The rows of a group lie close to one hidden flat surface of 13 dimensions, which passes through zero. Surfaces can cross.
Some rows, each with its group after it:
[ 0.46  0.01  3.77 -1.27 -0.44 -0.32  1.56  1.49 -0.19 -1.33 -3.02 -1.43
 -1.81  1.12 -0.56  2.39 -1.34 -0.81  0.11]
nak
[ 2.53  0.07  0.91 -1.44  1.30 -1.57  0.01  0.25 -0.17 -0.13 -1.98  3.24
 -1.85 -0.41 -1.57  0.70 -2.29  3.33  0.62]
nak
[-0.96 -1.73 -3.31 -0.77  1.82 -1.76 -0.57 -0.46  0.39  0.51  0.16 -1.43
 -2.36 -0.02 -0.44  1.45  1.60 -2.64  0.72]
nak
[ 3.21  4.45  2.81  1.74  3.39 -2.29 -1.63  0.54  1.26  1.04 -1.47  0.52
 -2.38 -0.61 -0.04  1.07 -3.70  4.47  0.81]
Vul
[-3.22 -0.59 -2.85 -1.97 -1.05 -2.18  0.05 -1.20 -1.98  0.97 -0.58 -3.46
  2.81 -1.60  1.46 -2.86  0.25 -2.54 -1.40]
Vul
[ 0.26 -1.18 -2.43  0.57  0.16 -0.54  2.07 -0.93  1.84 -2.71  0.33 -4.70
  1.41 -2.45 -4.97 -1.92  1.45  1.57  1.01]
ged
[ 3.48  2.97 -0.79 -1.03  3.73 -3.30 -2.48 -2.54 -0.45 -1.02 -0.44 -2.41
 -4.17  1.40  0.41  1.22  1.26  1.26 -0.01]
ged
[-2.10  3.08  0.80  0.12 -0.01  4.85 -0.91 -1.54  0.71  1.39  0.45  0.23
 -0.30  0.96 -4.53  1.86 -0.79 -1.32  1.64]
Kelib
[ 1.16 -4.67 -3.00 -0.36 -1.86  1.40  0.00  0.66  2.18 -1.31  0.77  1.05
  0.99 -2.02  0.97 -1.05  0.68  2.85  0.06]
nak
[ 1.28 -1.66 -0.54  3.44  1.38 -2.87  0.41 -1.84 -1.19  0.60  0.80  0.49
 -2.17 -0.06 -3.51  0.09 -4.49 -0.03 -0.54]
Vul
[ 1.43 -1.19  4.58  1.37 -0.22  0.36 -0.09  1.88  0.38 -4.22 -0.35 -4.80
 -3.11 -0.17  0.60 -0.46 -0.01  0.60  2.44]
Kelib
[-1.62 -1.64 -0.82 -1.96  0.07 -0.56 -0.71  2.20  0.47  0.93  0.63  2.95
  0.97 -1.07  1.95 -2.00  2.02 -0.66  0.31]
Kelib
[ 2.13  0.51 -1.92  0.74 -1.89  2.16  1.54 -2.91 -0.90 -1.22  0.53 -2.96
 -1.56 -0.38 -2.14  4.52  0.39  3.96 -2.46]
Kelib
[-2.55  1.44  2.57 -1.59 -0.06 -1.44  0.23  0.01 -3.35 -1.82  1.46 -2.70
 -3.25  0.03 -5.36  1.41  1.17 -0.54 -0.40]
nak
[-1.76 -2.67 -3.35 -0.81 -3.83 -0.15  3.37 -0.82  2.12  0.97 -2.42  0.15
  0.91 -2.29  3.18  0.62  0.19  0.85 -1.22]
ged
[ 1.09  1.14  2.42  1.63  0.38  1.40 -0.94  1.93 -1.03 -1.03  2.07  3.46
  0.98  1.10  0.25 -0.39 -0.72 -0.38  1.14]
Vul
[ 2.02 -0.66 -3.03 -0.35 -0.29 -2.71  3.49 -1.39  2.81 -1.14 -1.02 -1.33
  2.88 -1.64 -2.50 -2.20  2.18  3.34 -0.65]
ged
[-0.23 -3.30 -2.62 -0.24 -0.87  3.87  1.07  0.28  3.75 -1.86 -2.12  0.02
  0.22  0.17 -2.25  2.94 -0.51  0.31  1.81]
Vul
[ 1.50  5.09  1.74 -0.07  0.44  2.27 -0.64 -2.42 -0.74  0.83  1.59 -2.17
 -0.76  1.33 -0.80  0.06  1.30 -2.05  0.00]
Kelib
[-2.92  2.12  4.74 -1.28 -1.07  2.07 -0.52  2.30 -0.33 -1.39 -1.91 -2.56
  0.97 -0.83  0.09 -1.64 -0.91  0.55  1.81]
Vul
[ 3.19 -0.80 -0.79  0.15  1.21 -0.71 -2.99  2.91 -3.34 -2.02  2.63  0.06
  1.35 -0.28  3.98  0.79  0.23 -0.97  0.54]
Vul
[-2.70 -0.05  1.11 -2.39 -1.15 -0.04 -0.17  2.18  1.15  0.08 -3.49 -3.18
  0.69 -2.81 -0.34  0.15 -1.19  4.34  1.71]
Vul
[ 3.93 -3.48  1.41  2.66  2.57 -3.04 -0.62  1.41 -2.52  2.33 -0.38  0.17
 -0.74  2.65  4.12 -1.75 -0.03 -2.31  3.65]
Vul
[-1.08 -4.27 -1.52  1.46 -2.24 -0.46  0.89  2.50  0.28 -2.82 -1.15 -2.51
  2.92  0.61  2.48  1.39  0.09 -1.37  3.40]
nak
[ 2.28 -0.05 -0.44  2.13  0.77  0.52 -0.60  0.98  1.23 -0.33  3.91  1.58
  0.13  0.74 -1.20  0.12  2.98  0.35  2.45]
Vul
[ 2.86  2.63 -0.88  0.04  2.71  0.77  0.04 -0.35  2.94 -4.77 -1.25  0.02
 -1.39  0.92 -3.77  3.83  0.36  2.42  0.95]
Vul
[ 3.39  3.63 -0.30  1.14  0.75 -0.26  0.56 -4.39  0.81  0.17  0.14 -0.85
 -1.29  1.92 -3.25  1.77 -0.44  1.64 -1.15]
Kelib
[-3.22  0.28 -1.25 -1.61 -2.01  1.17 -0.71 -2.75  2.29  0.30 -0.93  1.37
  0.23 -0.54  1.41 -1.95 -2.08 -1.02 -3.84]
ged
[ 2.45 -0.43 -1.11  1.08  2.31 -0.65  2.35 -2.21 -3.97  0.30 -1.37  2.29
 -0.42  3.03  0.66  0.93 -0.70 -3.91 -3.10]
Vul
[-0.60 -0.44  1.65 -0.65  2.94  3.59 -0.69  1.69 -3.53  1.46  0.71 -1.06
 -0.92 -0.26 -4.32 -0.58  2.13  1.65  1.55]
Kelib
[ 0.03  1.17  3.06  0.78 -2.58  2.64  0.85  0.74  0.86 -3.16  2.86 -1.14
 -2.74 -0.26 -0.78  2.17  2.65  0.83  0.75]
Kelib
[ 0.61 -2.98 -1.61 -0.19 -0.97  1.07  0.55  1.34  3.58  0.17  1.13  0.87
 -1.93 -0.25  2.17  1.61  3.15 -0.80  1.76]
Kelib
[ 1.05  1.28  2.96 -0.69 -0.94 -1.34  0.02  1.35 -3.93 -3.69  1.67 -3.63
 -0.45 -1.71  2.88 -1.94  1.81  1.56 -2.03]
Kelib
[-2.03  1.34  0.28 -1.26 -3.04 -1.29  0.96 -2.82 -2.58  3.67 -0.93 -2.00
  3.49  1.97 -0.28 -0.65 -1.05 -3.22 -1.08]
nak
[-5.38  4.79  1.02  0.75  0.99 -0.26 -0.62 -0.28 -0.87 -0.83 -2.79 -3.37
  3.30  1.25  1.47 -0.10 -2.26 -3.75 -1.79]
ged
[-1.68  0.64 -0.97  1.35  0.79  3.30 -0.69 -0.23 -2.48 -1.18  1.38 -4.57
 -2.24 -0.69 -0.08  1.87  1.28 -3.23  2.32]
ged
[-1.72  0.33 -1.95 -0.23  0.64  3.96 -0.70 -1.87  2.14  4.04  2.59  2.06
 -0.24  0.28 -1.54 -1.13  2.18 -3.30 -1.14]
nak
[-0.99  1.27 -0.31  3.07 -0.77 -1.46  0.76 -2.41 -4.55  1.67  1.94 -0.24
  1.18  0.62 -1.55 -1.07 -1.21 -0.96  1.13]
nak
[ 5.36  1.15 -2.00 -0.41  1.33 -3.54  0.33 -0.22  0.75  1.14 -1.39  3.22
  0.24  1.84  3.38  2.47  1.58  1.90  1.36]
ged
[-0.11 -0.41  2.39 -0.23 -1.80  2.21  2.12 -1.01 -1.05  2.54 -0.92 -0.60
 -2.71 -1.17  0.17  1.64 -1.66  2.16 -4.24]
Vul
[-2.14  2.53 -0.38  0.51 -3.02  3.55 -1.22 -1.85  0.40 -3.11  2.28  0.91
 -1.99  0.55  0.83  2.07  0.90 -1.38  2.21]
ged
[-0.57 -4.11 -3.37  0.42 -0.85  1.35 -0.72 -0.28 -0.74  0.71  1.58 -3.21
  1.36 -2.17  0.20 -2.22 -0.55 -2.81  1.41]
ged
[ 5.59 -0.43  1.24 -1.82  0.35  2.68  2.06  0.20 -0.19 -1.80 -1.45  1.50
 -0.26 -2.20  0.60 -1.16 -1.08  3.15 -4.09]
nak
[ 2.24 -3.12  2.98  0.84 -1.44  0.59  1.32  1.39 -1.93  1.16 -0.53 -2.02
  0.84  0.95  1.64 -1.00 -0.02  0.33  1.42]
nak
[ 4.10  0.52 -0.90  0.91  2.19 -2.01  2.33 -2.74 -3.14 -1.25 -2.03 -2.58
 -2.11  0.53 -0.74  1.42 -2.12 -2.39 -0.74]
nak
[ 1.67 -2.38 -1.34 -0.34 -0.30  2.02  2.01 -1.63 -1.81  1.80 -0.71 -1.26
  0.76 -1.41 -1.10 -0.52 -0.51  2.54 -3.98]
Kelib
[-2.41  1.19 -0.29 -2.58  1.53 -0.43 -3.17 -1.08 -2.21  2.15  0.35 -0.44
 -2.46  0.66 -3.47  1.21  0.07  1.58  0.83]
Kelib
[-3.06  3.47  0.65 -0.86 -2.26 -0.43 -0.42 -2.43  3.16 -0.18  1.22 -1.25
 -0.80 -0.71  1.24 -0.85  0.88  0.26 -4.94]
nak
[ 0.83  2.90  0.70 -2.45 -0.29  0.75 -2.42 -1.90  4.22 -2.42  2.69  3.02
 -0.96  0.93 -3.32 -2.53  1.93  0.41  0.53]
Kelib
[ 0.63  1.97  2.39 -1.16  2.11  0.66  4.38  1.84 -1.29  1.35 -2.11  0.28
 -2.26 -2.74 -1.92  1.95  0.07  1.45 -6.04]
ged
[-2.32  0.62 -1.79 -0.97 -2.34 -1.04 -1.47 -3.02  3.44 -0.97 -0.72  2.44
  0.02  1.99  2.67 -1.02  0.57  0.14  0.54]
ged
[-0.87  2.19  3.10  0.33  0.39  1.91 -0.73  0.00 -2.67  0.96  1.39  0.18
  1.88  2.23 -3.29 -1.26  2.91  4.40  1.28]
ged
[-1.10 -4.07 -0.06  0.83 -1.77 -3.51 -0.18 -0.32 -1.37  4.84 -1.09 -1.43
 -1.80  0.02  3.02  0.10 -0.98  2.69  1.36]
nak
[-1.31  1.31  2.76 -2.45 -1.10 -1.52 -0.69  0.52 -0.03  3.01  2.07  2.34
 -1.90  0.08  1.73 -1.52  2.24 -1.29 -1.55]
Kelib
[ 1.65 -0.42  1.15  0.49  0.19  1.41 -2.49  0.01  0.76 -0.95  3.47  2.87
  0.85  1.29 -3.00 -2.41 -0.71 -0.79  1.19]
ged
[-1.41  0.77 -2.86 -0.72  0.96 -3.35  0.94  0.79 -2.50 -2.02  1.24  4.59
  2.38  0.30 -3.07  0.51  1.97  1.01 -0.30]
Vul

New rows. What belongs after each?
[ 3.06 -1.63  0.20 -3.54 -2.66  1.54  0.33 -1.23  4.11 -1.36 -1.95  1.85
  1.58  0.73 -2.30 -0.58 -1.50  2.18 -0.39]
nak
[-3.09  2.54 -3.17 -0.38 -2.03 -2.07  0.71 -2.58  0.77 -2.16  1.64  3.98
  1.95 -0.10 -0.84 -0.72 -0.23 -2.85 -2.03]
nak
[ 1.22 -0.34 -0.77 -1.23  3.82  0.57 -6.02 -1.04 -0.18  3.38  0.16  2.20
 -1.50  3.65 -0.92  0.72 -0.47  1.39  1.57]
ged
[ 1.93 -2.39 -1.48  0.07  1.76 -4.43  0.79  1.55 -4.78 -1.80  1.62  2.64
 -1.79  1.33 -1.18  2.64  2.51  1.39 -0.70]
Vul
[-1.23 -2.37  2.78  1.41 -2.87  0.67  1.79  0.63  1.29  1.59 -0.38  0.76
 -1.57  0.41 -0.43  1.68 -1.90  0.32  0.09]
Kelib
[ 0.20  0.74  3.48 -0.28 -0.22 -2.27 -1.28  0.74 -1.73 -3.83 -0.54 -2.97
 -0.11 -0.20 -0.87 -2.26 -2.20  0.93  1.39]
Vul
[-1.13  1.05 -1.67 -3.30 -1.74  2.78 -0.68 -1.11 -0.69  3.12  0.34  1.21
  3.96 -1.66 -1.65 -1.44 -0.25  2.09 -2.90]
nak
[ 0.74  5.36  2.74 -0.78  0.40  1.23 -3.14  1.27  0.71 -4.07  0.25  0.37
  0.95 -0.97  0.66  0.10 -2.99  1.36 -0.57]
Vul
[-1.32  1.06  0.50 -0.23  1.82  0.82 -2.80  1.05  0.61  2.53  1.49 -1.15
 -1.11 -0.44 -0.27 -0.37  1.74  2.23  0.61]
nak
[-1.68 -0.29 -1.71  0.04  0.32 -1.02  1.48 -2.10 -0.85  4.70  0.18 -3.54
 -0.72 -0.86  0.73 -1.15  2.27 -1.92 -1.75]
Vul
[ 1.33  1.32  1.22  3.69  1.45  1.59  1.72  1.15 -0.67 -1.20  0.60 -3.89
  4.77  1.33 -2.64 -1.12  0.38 -2.94  2.44]
ged
[-0.20 -0.43  0.71  1.23  0.26  0.29  2.74  2.03 -2.43  0.13 -2.90 -4.29
  0.66 -2.33  4.05  1.26 -1.77 -1.17 -2.67]
Kelib
[-1.11 -2.88 -0.67  0.09 -2.51 -1.86  0.77 -0.06  1.26 -2.18  0.14  4.62
  1.88 -0.53 -2.31 -1.58 -2.43  3.66 -2.34]
Kelib
[ 0.93 -0.41 -0.50  0.25 -1.69 -0.90  1.42 -0.36  5.43 -1.99 -1.90  4.16
  2.20 -0.27 -0.21 -1.14 -2.41  1.92 -0.22]
Kelib
[-0.26 -3.97 -1.68 -3.01 -1.96 -0.15 -1.19  1.28 -0.34 -1.62  0.38  0.38
 -1.33  0.65  3.52  1.96  2.51 -0.95 -0.83]
Vul
[ 1.24  1.45  3.39  3.12  0.88  3.61  2.68  0.57 -1.66 -2.73  0.36 -0.19
  0.11  0.26 -6.37  1.30 -1.52  1.82  0.58]
Vul
[ 2.81  0.58 -0.22  2.01  3.14 -1.88  2.69  0.76 -1.29  1.96 -1.71  1.95
  1.35  0.71 -1.27  0.48  0.31  2.45 -0.23]
Kelib
[ 2.15 -1.12 -0.15 -5.36  0.50 -1.22 -1.54  2.06  1.44 -1.11 -2.62 -1.21
  0.97 -0.39  1.21 -0.05  1.34  1.78 -0.99]
nak
[ 1.70 -1.29 -0.32  1.35 -0.26  3.63  0.02  0.78  1.73  1.29 -3.42 -2.54
  0.88  0.66 -0.96  5.47 -4.47  0.78  1.39]
ged
[-2.11 -4.79 -0.67  1.49 -2.11 -0.09 -0.34  0.04 -0.01  0.80  2.14 -1.88
 -2.49 -0.66 -2.01  0.53  0.89  2.37  2.28]
nak
[-0.06  3.01  0.68  2.23  2.71  0.72 -0.02 -2.44 -2.38 -0.99  1.06 -6.52
  1.27  1.51 -1.05 -3.52  2.37 -3.60 -0.29]
ged
[ 3.64 -2.41  0.94  1.41  1.08 -2.47 -2.08  1.28 -0.36 -2.42  1.30 -4.14
 -2.92 -0.31 -0.37  1.00 -1.93 -1.26  3.95]
ged
[ 0.27 -0.68 -1.50  0.80  3.27 -0.74 -1.25  1.39 -4.28 -2.27  1.26 -3.02
 -0.63 -0.03 -1.05  0.82  2.42  0.01  0.92]
Kelib
[ 2.10  0.92  0.41  0.43  0.82 -2.57 -0.75 -0.78 -3.90 -0.15 -0.89 -0.45
  1.50  1.03 -0.81 -0.55 -0.64  4.75  2.01]
Kelib
[ 0.01 -1.42 -1.78  0.25 -1.49  3.91  2.14  1.39 -0.25 -0.03  0.00  0.09
  4.95 -1.36 -1.06 -0.27  1.25  1.12  0.78]
Vul
[ 0.26  0.46 -0.79 -0.55 -1.48 -0.19  0.58  0.46  2.43 -0.65  1.63  4.84
  3.40  1.28 -0.32 -1.96  4.10  1.68  2.04]
Vul
[ 1.01  0.31 -0.55  1.91  2.71 -0.42  1.70  0.51 -2.48 -1.37 -1.98  1.47
  2.25  0.95 -2.67  0.26 -1.95 -0.63  1.52]
Vul
[ 4.13  1.08  2.83  0.55 -3.01 -1.41  1.41  0.04 -1.10 -0.24 -1.98 -0.33
 -1.06  0.93  4.45  4.06 -2.02  3.02  0.21]
ged
[-0.30  1.51 -1.32 -3.48  2.19  1.08 -0.96  0.74  2.74 -0.23 -1.59  2.47
  0.66  1.42 -1.22  1.17  1.20 -4.38  0.43]
nak
[-0.69 -4.90 -4.46  2.37 -0.67  0.50  1.39 -1.14 -2.07  0.04 -0.81 -0.48
  1.78  0.05 -2.17  2.14 -2.83  1.42 -1.99]
Kelib
[-1.39  0.55  0.84  0.04 -1.10  0.09 -0.56  1.11 -0.64 -1.87 -0.68 -2.53
 -0.04 -1.73 -0.37  1.79 -3.49 -0.57 -0.05]
ged
[ 2.82 -2.31 -1.49  0.04 -2.67  0.40  0.10 -3.35  3.07 -3.70  0.24 -3.22
  0.43  0.04 -1.19 -1.60 -1.36 -0.09 -0.62]
Vul
[ 4.07 -1.05  2.00  2.03 -1.52 -1.20  2.17 -3.37 -0.18  1.40 -1.90 -0.57
 -2.48  0.71  1.09 -0.36 -3.68  1.94 -1.14]
nak
[ 0.16 -0.93 -5.09  0.60 -0.21 -1.89  0.50 -1.21 -4.00 -2.88  1.55 -3.81
  4.04 -0.91  0.43 -0.95  1.32 -2.52 -0.23]
nak
[-4.90 -3.44 -0.64 -1.68 -3.09  0.80  0.27  2.27  1.30  0.37  0.00  3.37
 -0.74 -2.54 -0.27  0.37 -0.95  1.09  0.15]
ged
[ 1.29 -3.01  0.87  0.81 -0.33  0.86  0.87  2.11  0.05 -0.65  0.83 -1.05
 -2.34 -1.20 -1.79  1.97 -0.09  0.95  2.67]
ged
[-0.78 -0.36 -1.72 -0.65 -2.03  1.24 -0.33 -1.47  0.66 -0.97  0.77 -1.20
  1.59 -0.78 -3.27 -0.46  1.53  5.11  2.08]
ged
[-0.86  1.63  1.31 -0.88  0.23  1.72 -4.82  2.34  1.98 -2.85  0.24  0.71
 -0.99 -0.60  2.59  1.57 -3.60 -1.42  1.41]
Vul
[-1.70  0.63 -1.23 -0.76  2.82 -2.78 -0.20 -0.83 -2.11  3.21  0.23 -1.79
 -4.95 -1.32  1.83  0.82  1.78 -1.70 -3.10]
nak
[-0.12 -0.36 -0.44  0.13  1.74  2.45  1.34  1.88  2.67 -3.25 -0.92  0.70
  1.33 -1.91 -1.78 -1.34 -0.04 -0.46 -1.17]
Kelib
[-1.99  0.00 -1.63  0.31 -3.13 -0.21 -3.27 -0.50  1.50  0.83  4.60  1.57
  1.55 -2.81  1.10 -2.28 -2.77 -0.63 -1.30]
Vul
[-0.67  1.07  0.71  0.40  3.14 -0.42 -1.70  3.60  1.22 -2.63 -1.54  0.46
 -1.87 -0.75 -0.23  2.74 -0.62  2.38  2.64]
nak
[-0.35 -2.48 -0.02  4.67 -2.77  1.77  4.10 -0.83 -4.54 -2.44  3.99  0.71
 -0.14 -1.51 -0.70 -1.57  0.05 -1.53 -1.08]
nak
[-2.13  1.35  1.68  0.30 -0.94 -0.35  0.69 -3.75  0.64  0.18  0.32 -0.08
 -3.15  0.98 -2.49 -1.16 -2.13 -2.50 -3.19]
Vul
[ 3.17  2.57 -0.52 -0.52  2.74 -1.50 -2.04 -0.11 -2.12  1.51  1.70  3.97
  0.67  2.29  2.02 -0.42  2.27 -0.37  0.64]
ged
[ 0.08 -1.22  2.04 -0.96 -1.08  1.14  2.57 -1.70 -0.05  0.99 -0.84 -1.80
 -5.01 -1.49  0.64 -0.34  0.90  1.58 -4.51]
ged
[-2.38  2.11  0.30  1.30 -2.16  1.70  1.56 -2.03 -3.38  3.27 -0.33  0.14
  2.08 -1.08 -1.37  0.37 -3.16  1.22 -1.81]
nak
[ 3.45 -0.61  1.11 -0.24  2.72 -2.25 -0.53  1.67 -3.93  3.08  0.35  0.10
  0.60 -0.05  2.17 -1.26 -0.43 -0.99 -1.50]
ged
